The rows are grouped in 3 different ways at once. Each group adds its own fixed numbers to the row, and there is some noise. The rows also spread widely along 8 directions, which tell nothing about the answers.
(in the rows, 128 means zero)
Known rows, each followed by its group in each grouping:
[139 158 134 142 169 109 103 112 134 140 110 117 148 131  70 102 159 108
 183 138 153 144 141 161 158 126 125 138 155 111 157 136 110 107 142 155]
Z949 Z107 banez
[158 184 117 110 191 106 133 113 131 147 116 181  60 108 124 112 132 102
 151 105 109 148 129 127 141 108 114 104  89 153 126  96 115 176 128 129]
Z98 Z263 zaki
[121 150 146  85 134 114  88 123 102 154 143 141  74 132 123 125 143 149
 121 160 154 155 101 118 131  92 156 109  89 126 140 118  78 150 103 110]
Z219 Z868 gom
[185 122 106  61  99  79 138 111 126 114 129 147  74  84 136  96  94 168
  71 176 155 129 126 113  96 121 127 102 108 133 164  90 179 132 157  96]
Z949 Z643 meto
[140 142 141 106 132  92 119 112 110 140 139 100 133 103  83 100 119 130
 122 151 149 140 117 127 120 126 130  83 133 120 136 106 128 121 142 106]
Z711 Z263 banez
[109 147 137 126 135 143 102 126 129 139 118 132 123 130 106 126 150 109
 161 124 121 144 134 142 135 134 130 137 134 128 143 127  90 134 119 141]
Z57 Z868 zaki
[ 79 114 152 107  99  95  83  85 129 121  98 105 159  98 151  76 120 179
 139 181 159 137 141 110 111 144 158 167 142 120 167 150 130 103 157 148]
Z219 Z643 gom
[120 114 110 116  85 117 135 139 149 124 141 138 121 117 173 105 114 142
 105 140 114 100 154 127 117 143 130 127 150 140 161 131 177 119 153 139]
Z98 Z840 meto
[128 163 135 159 187 113 146  92 131 134  92 127 149  97  92 116 144  97
 190  97 112 138 139 139 123 138  88 102 142 135 125  71 140 138 141 142]
Z57 Z107 zas
[110 107 129 124  84 103 145 108 134 108 116 127 139  66 165  95  82 160
  91 149 111 128 141 100  93 160 105  97 143 149 123  73 182 142 165 105]
Z711 Z840 zolag
[110 125 108 166 131  87 145 135 103 174 195  94 136 169 134 145 114 101
 136 100 134  93 108 154 122  92 154  80 186 104 132  94 214 151 109 116]
Z949 Z107 zolag
[126 132 153 103 125 116  66 136 121 151 151  95 138 161  69 109 180 130
 162 155 178 139 123 154 141 124 177 136 150 103 193 193  74  85 103 153]
Z57 Z840 zas
[ 78 110 109 133  95 128 127 155 123 160 176 124 102 162 199 138 120 131
 112 105 111  84 120 129 110 100 159 113 143 138 141 125 170 164  98 127]
Z57 Z868 zas
[ 85 144 159 156 135  68 114  91 110 159 136  70 164  99  80  89 100 138
 142 133 144 121 120 112 130 123 132  99 148  97 125 106 151 137 149 118]
Z949 Z263 zolag
[202 129 141  59 141 128  70 116 112  97 122 146 149 142  71 125 195  96
 168 177 179 198 122 190  93 165 179 136 165 125 200 134  92  65 106 152]
Z98 Z107 gom
[125 119 148 134 119 142 125 124 114 110 110 137 191 124 110 148 150  88
 164 131 124 169 127 173  76 166 124 128 181 130 144  78 137  98 124 127]
Z949 Z107 meto
[ 86 116  96 161  82 127 128 164 153 153 172 115 131 168 180 113 128 124
 121 114 112  74 155 138 153 114 143 144 178 126 163 163 175 133 122 162]
Z57 Z840 zolag
[136 108 119 126 115  87 163  97 127 121 123 135 131  73 147 102  96 133
 109 127 111 129 129 120  77 152 108  81 137 140 132  46 210 143 155  98]
Z949 Z840 zas
[140 152 134 144 103 163 157 177 149 136 142 144 132 116 109 156 120  99
  88 120  98 124 146 114 148 127  54  74 143 128  92  54 114 145 143 101]
Z949 Z263 zas
[ 90 107 167 110  95 122  95  88 130 100  91 114 210  92 119  98 132 119
 162 159 132 177 142 145  69 192 155 156 166 127 156 117 115  86 142 146]
Z219 Z263 zaki
[ 90 137 117 146 154  86 141 115 100 171 171 123 137 157 152 146 120  98
 152  98 124 123 103 142 114  95 156  97 167 116 123  86 186 160  98 121]
Z219 Z643 zolag
[188 132  89  75 133 124 153 117 126 106 113 194  73 102 172 126 133 114
 123 131 115 151 124 152  70 130 127 108 114 171 163  70 166 151 118 124]
Z57 Z107 meto
[103 127 198 122 120 125  89  90 112 107  78 104 197  75  70 115 128 133
 160 166 153 184 124 131  98 174 120 121 144 114 133  90  83 102 155 113]
Z949 Z107 zaki
[137 126 105 100 103  98 110 137 140 134 154 135 101 139 163  97 117 130
 110 140 134 113 142 137 128 118 164 130 148 138 164 146 160 135 128 150]
Z98 Z263 zolag
[ 64 119 135 173  76 134 128 158 133 166 176  70 180 157 129 131 113 116
 125 112 116  75 143 128 143 125 129 112 186 100 132 136 149 121 135 131]
Z57 Z263 zaki
[124 151 119 135  97 182 116 198 151 149 172 143 134 183 124 155 157  88
 120 119 114 116 151 152 169 111 116 131 171 126 142 148  85 126 100 155]
Z57 Z263 zolag
[147 129 136  85  89  95  94 126 151 128 121 115  98  95 110  67 109 173
  87 181 163 119 153 111 143 123 135 132 110 121 173 149 114 113 159 133]
Z949 Z263 zas
[144 166 109 161 154 118 128 127 154 133 110 126 137 125  79  82 156 100
 164 131 127 129 168 148 164 137  99 150 155 121 155 132 137 106 161 168]
Z949 Z263 gom
[164 140 113  80 131  63 119  89 123 137 131 118  92  97 111  70 120 151
 116 166 160 138 127 123 109 116 155 102 110 121 168 114 158 129 147 125]
Z219 Z263 gom

New rows, each followed by its group in each grouping:
[ 67 112 179 111  68 158  81 153 124 119 135 130 160 124 151 128 128 151
 109 167 133 152 126 118 123 146 140 132 148 136 136 142  67 113 117 121]
Z711 Z840 zolag
[ 63 157 192 131 181  94 112  58 115 131  60 132 155  47 122  94 108 154
 174 126 118 165 116  81 107 148  97 114  98 145  97  70  98 157 164 118]
Z98 Z643 zas
[ 91 115 140 119  75 170  96 179 151 125 140 148 136 153 185 139 139 139
 107 143 119 117 153 131 140 131 131 166 163 142 152 161 102 111 120 151]
Z711 Z643 zas
[116 144 146 139 158  72  88  86 124 148 126  77 156 119  54  76 149 126
 184 142 169 128 139 142 154 141 160 134 157  97 175 171 131  92 153 154]
Z98 Z840 zaki
[ 96 163 172 115 140 120  91 108 128 140  99 116 119  87  95 109 114 152
 139 148 136 144 133  96 157 133 104 117  98 126 118 117  67 143 165 118]
Z98 Z868 zaki
[104 123 139  99 118 109 106 112 112 139 132 130 120 122 149 119 118 142
 131 136 137 131 117 124  99 125 157 128 127 131 157 126 127 145 116 119]
Z57 Z643 zaki
[ 42 128 178 134 127 113 103 110 101 164 141 118 158 127 143 126 125 135
 152 134 130 148  92 112 114 115 154 108 128 122 118 112  90 144 111 105]
Z219 Z840 banez
[154 140 125 117 134 106 119 125 115 151 154 101 128 138  85 130 140 111
 143 132 156 121 119 150 125 113 142  95 153 106 159 117 143 124 122 120]
Z57 Z107 zaki
[139 142 163  74 115 158  95 134 149  99  77 188 114  90 131 122 135 145
 116 167 129 183 141 113 124 148  96 146  99 152 139 106  51 126 134 128]
Z949 Z643 zas
[155 154 156 121 173 130 115 115 113 127 103 147 143 111  66 140 156  92
 167 128 139 181 117 153 114 137 110  99 134 126 131  74  93 121 122 120]
Z949 Z107 zas
[175  91 103  75  81  78 114 128 103 132 190 103 104 136 138 103 129 147
  82 172 171 114 110 147  85 119 184  87 159 118 189 128 204 105 118  99]
Z711 Z840 gom
[200 144  71  99 108 153 151 174 174 115 143 197  78 141 145 133 153  92
 104 131 114 129 175 158 151 132  99 129 143 145 157 118 141 122 131 146]
Z219 Z840 zaki
[ 79 104 134 174 116 130 112 140 111 149 160 102 197 182 136 144 160  86
 175 111 130 121 120 180 105 140 169 140 218 109 157 124 173 103 104 143]
Z949 Z107 gom
[113 126 154 110 121  92 102  88 133 127 100  90 141  77 106  83 117 169
 135 160 158 125 136 110 117 136 131 115 124 121 156 122 128 117 159 129]
Z57 Z107 zas
[103 133 108 155 108 131 150 155 140 155 155 117 126 150 163 134 125 125
 127 112 115  74 143 135 143 102 117 114 163 125 143 119 173 141 136 134]
Z57 Z107 meto
[100 160 143 160 142 149 143 157 107 169 167 109 155 160  86 163 154  75
 154  92 110 119 116 142 140 106 105  84 163 111 116  98 109 138 103 115]
Z57 Z263 meto
[ 92 156 148 135 126 119  97 149 128 179 157 100  89 146 121 127 118 156
 121 130 151  87 123 105 185  67 129 105 115 101 138 155  88 158 133 115]
Z57 Z107 zaki
[100 125 140 122 105 131 142 121 140 116 100 162 122  89 165 114 113 140
 115 136 102 141 135 116 101 148 102 125 120 151 129  83 135 146 150 112]
Z949 Z840 meto
[ 70 105 160  91  71 143  93 135 139 117 117 151 135 111 213 112 111 157
 103 152 111 135 133 111  89 144 154 142 126 161 141 131 101 136 128 133]
Z98 Z263 zas
[136 157 108 124 112 151 139 174 159 147 145 156  87 143 152 142 134 127
 103 136 122 107 154 124 172  94  92 118 133 124 135 120 114 139 141 135]
Z219 Z107 meto
[ 56 124 162 132 122 112  94 117 129 147 125 119 146 122 167 108 119 155
 142 130 131 116 129 106 130 128 147 147 140 135 139 139 123 131 136 143]
Z98 Z643 zas
[ 83 120 166 135 121 118 103 101 122 127 115 118 180 108 118 114 136 121
 163 136 128 148 128 132 104 170 148 127 157 124 141 122 120 111 138 130]
Z98 Z840 zaki
[ 86 116 195 104 133  87  54  64  91 124  99  80 195 109  56  84 143 129
 190 165 176 186 108 152  79 166 194 151 146 102 178 152  85  86 120 133]
Z949 Z263 zaki
[ 36  96 166 162  85 151 110 159  93 152 174 113 213 175 164 183 130  92
 142 108 110 135 100 151  89 134 155 122 207 113 117  95 141 130  83 110]
Z949 Z643 zolag
[171 152  82 107 103 126 121 179 157 157 174 121  88 160 111 119 143 134
  97 149 156  83 154 134 195  89 114 122 147 109 170 162 126 114 140 143]
Z57 Z643 banez
[145 111  74 115  81 107 138 175 135 160 215 134  89 185 197 144 114 122
  81 132 140  80 133 155 130  77 172 103 174 120 165 129 208 141 102 131]
Z219 Z107 zolag
[ 90 131 180 105  93 116  91 127 109 148 138 103 140 107 105 112 109 157
 103 167 150 143 104 102 131 116 128  95 114 111 121 110  73 133 136  89]
Z949 Z263 banez
[181 143  81 103 100 108 151 141 160 140 152 132  65 105 129 111  97 144
  71 150 131  98 159 111 153 111  94  92 120 118 137  92 177 142 167 115]
Z219 Z868 zaki
[173 137  99  81 127 126 124 140 143 127 147 175  99 144 144 128 151  95
 128 130 130 152 138 165 101 122 154 123 137 145 169 114 132 124  96 147]
Z219 Z263 zas
[103  97 173  80  43 149  79 149 141 113 123 106 152 104 147 124 114 183
  82 192 157 126 139 101 118 141 130 122 136 125 156 133  75 101 144 116]
Z57 Z107 zas
[156 178 159  91 153 136 108 117 123 124  98 141 123  97  55 125 154 127
 145 159 149 168 129 120 141 130  89 115 108 123 143 108  56 117 141 120]
Z57 Z643 meto
[118 145 118 152 156 127 147 115 119 136 123 130 151 130 122 136 148  90
 174  99 112 131 131 157 107 131 115 110 162 135 140  84 164 133 127 138]
Z57 Z107 meto
[109 149 100 148 118 109 136 148 159 157 141 140  87 132 160  90 109 134
 112 123 117  89 153 116 171  95 118 134 127 132 138 137 146 156 148 141]
Z949 Z263 banez
[132 142 144  96 150 155  85 147  98 142 144 165 114 171 129 159 189  96
 167 132 143 170  94 170 106 111 168 127 133 139 163 123  65 133  66 132]
Z57 Z107 gom
[129 131 165  89  97 132 104 112 129 111  96 123 129  71 113 115 110 166
 109 173 145 151 131 101 112 145 104 103 108 129 137  95  83 129 159 101]
Z57 Z107 zaki
[141 130 133 107 125 123 133 139 104 142 166 152 115 127 136 148 147 107
 116 131 123 148 101 135 103 130 134  74 142 133 134  77 141 140 114  94]
Z98 Z840 gom
[ 97 126 157 116  99 148 145 113 150 100  79 169 153  55 162 120 106 141
 113 140  93 166 148  95  94 172  72 101 115 153 101  48 109 138 160 110]
Z219 Z840 zas
[115 152 135 144 105 119  99 140 179 136 112  99 129 112  93  71 124 156
 118 159 146 100 185 113 191 126 101 158 140 110 159 173 109 102 178 167]
Z949 Z263 zas
[ 81 161 135 190 140 132 125 142 133 161 146  92 179 155  88 122 146  88
 176 100 113 106 150 142 168 122 109 125 183 111 129 131 124 123 127 162]
Z57 Z263 zolag
[136 116 129  88  89 123  86 144 118 141 171 107 142 161 106 132 148 125
 119 168 169 143 122 154 126 124 170 121 159 101 163 142 110  92 108 127]
Z219 Z868 banez
[ 68 130 134 136 121 149 121 139 133 132 131 178 129 142 213 140 127 102
 149  99  75 143 130 135 107 132 145 141 145 167 120 107 124 167 103 147]
Z98 Z263 zolag
[224 134  96  49 131 131 110 125 128  99 112 178  82 118  99 122 161  96
 135 153 143 180 133 173  88 155 144 126 118 150 182 106 113 115 111 138]
Z57 Z868 zaki
[112 134 138 129 104 120 124 111 143 122 109 103 194 100  99  95 129 125
 140 153 129 141 156 132 128 160 112 128 166 114 138 109 124  91 164 146]
Z219 Z263 banez
[118 198 143 153 202  97 141  70 146 137  58 135 117  62  85  83 124 138
 179 125 122 146 154 102 168 117  66 116  98 129 109  87 107 146 189 144]
Z219 Z107 meto
[141 149 123 120 144  87 132 119 118 159 142 129  82 111 127 113 105 144
 113 137 144 123 109 118 138  84 119  81 108 123 128  82 145 165 142  96]
Z949 Z107 banez
[139 147 123 136 137 154 104 115 153  98  82 141 187 125  81 110 188  80
 197 145 127 178 177 173 125 187 113 180 181 132 161 124 103  66 143 187]
Z219 Z868 gom
[101 159 177 120 204  67  89  44 109 133  71 109 161  75  67  78 142 133
 205 137 154 172 120 119 112 151 141 135 126 126 146 118 109 116 156 144]
Z98 Z643 zas
[ 68 165 205 127 167 109  67  94  96 152  99 111 152 115  67 119 135 143
 172 148 157 176 103 111 147 115 135 134 118 108 121 128  44 136 124 123]
Z949 Z643 zolag
[122 132 139 144 137 125 128 114 136 116 109 119 164 104 113 116 137 113
 153 129 125 136 150 143 114 154 107 114 169 135 140  98 148 108 145 140]
Z711 Z107 zas
[165 166 101 169 177  75 159 130 112 184 180  89 108 158  60 132 137  92
 145 104 152  88 121 156 162  74 116  69 167  86 139  97 200 133 137 116]
Z949 Z107 meto
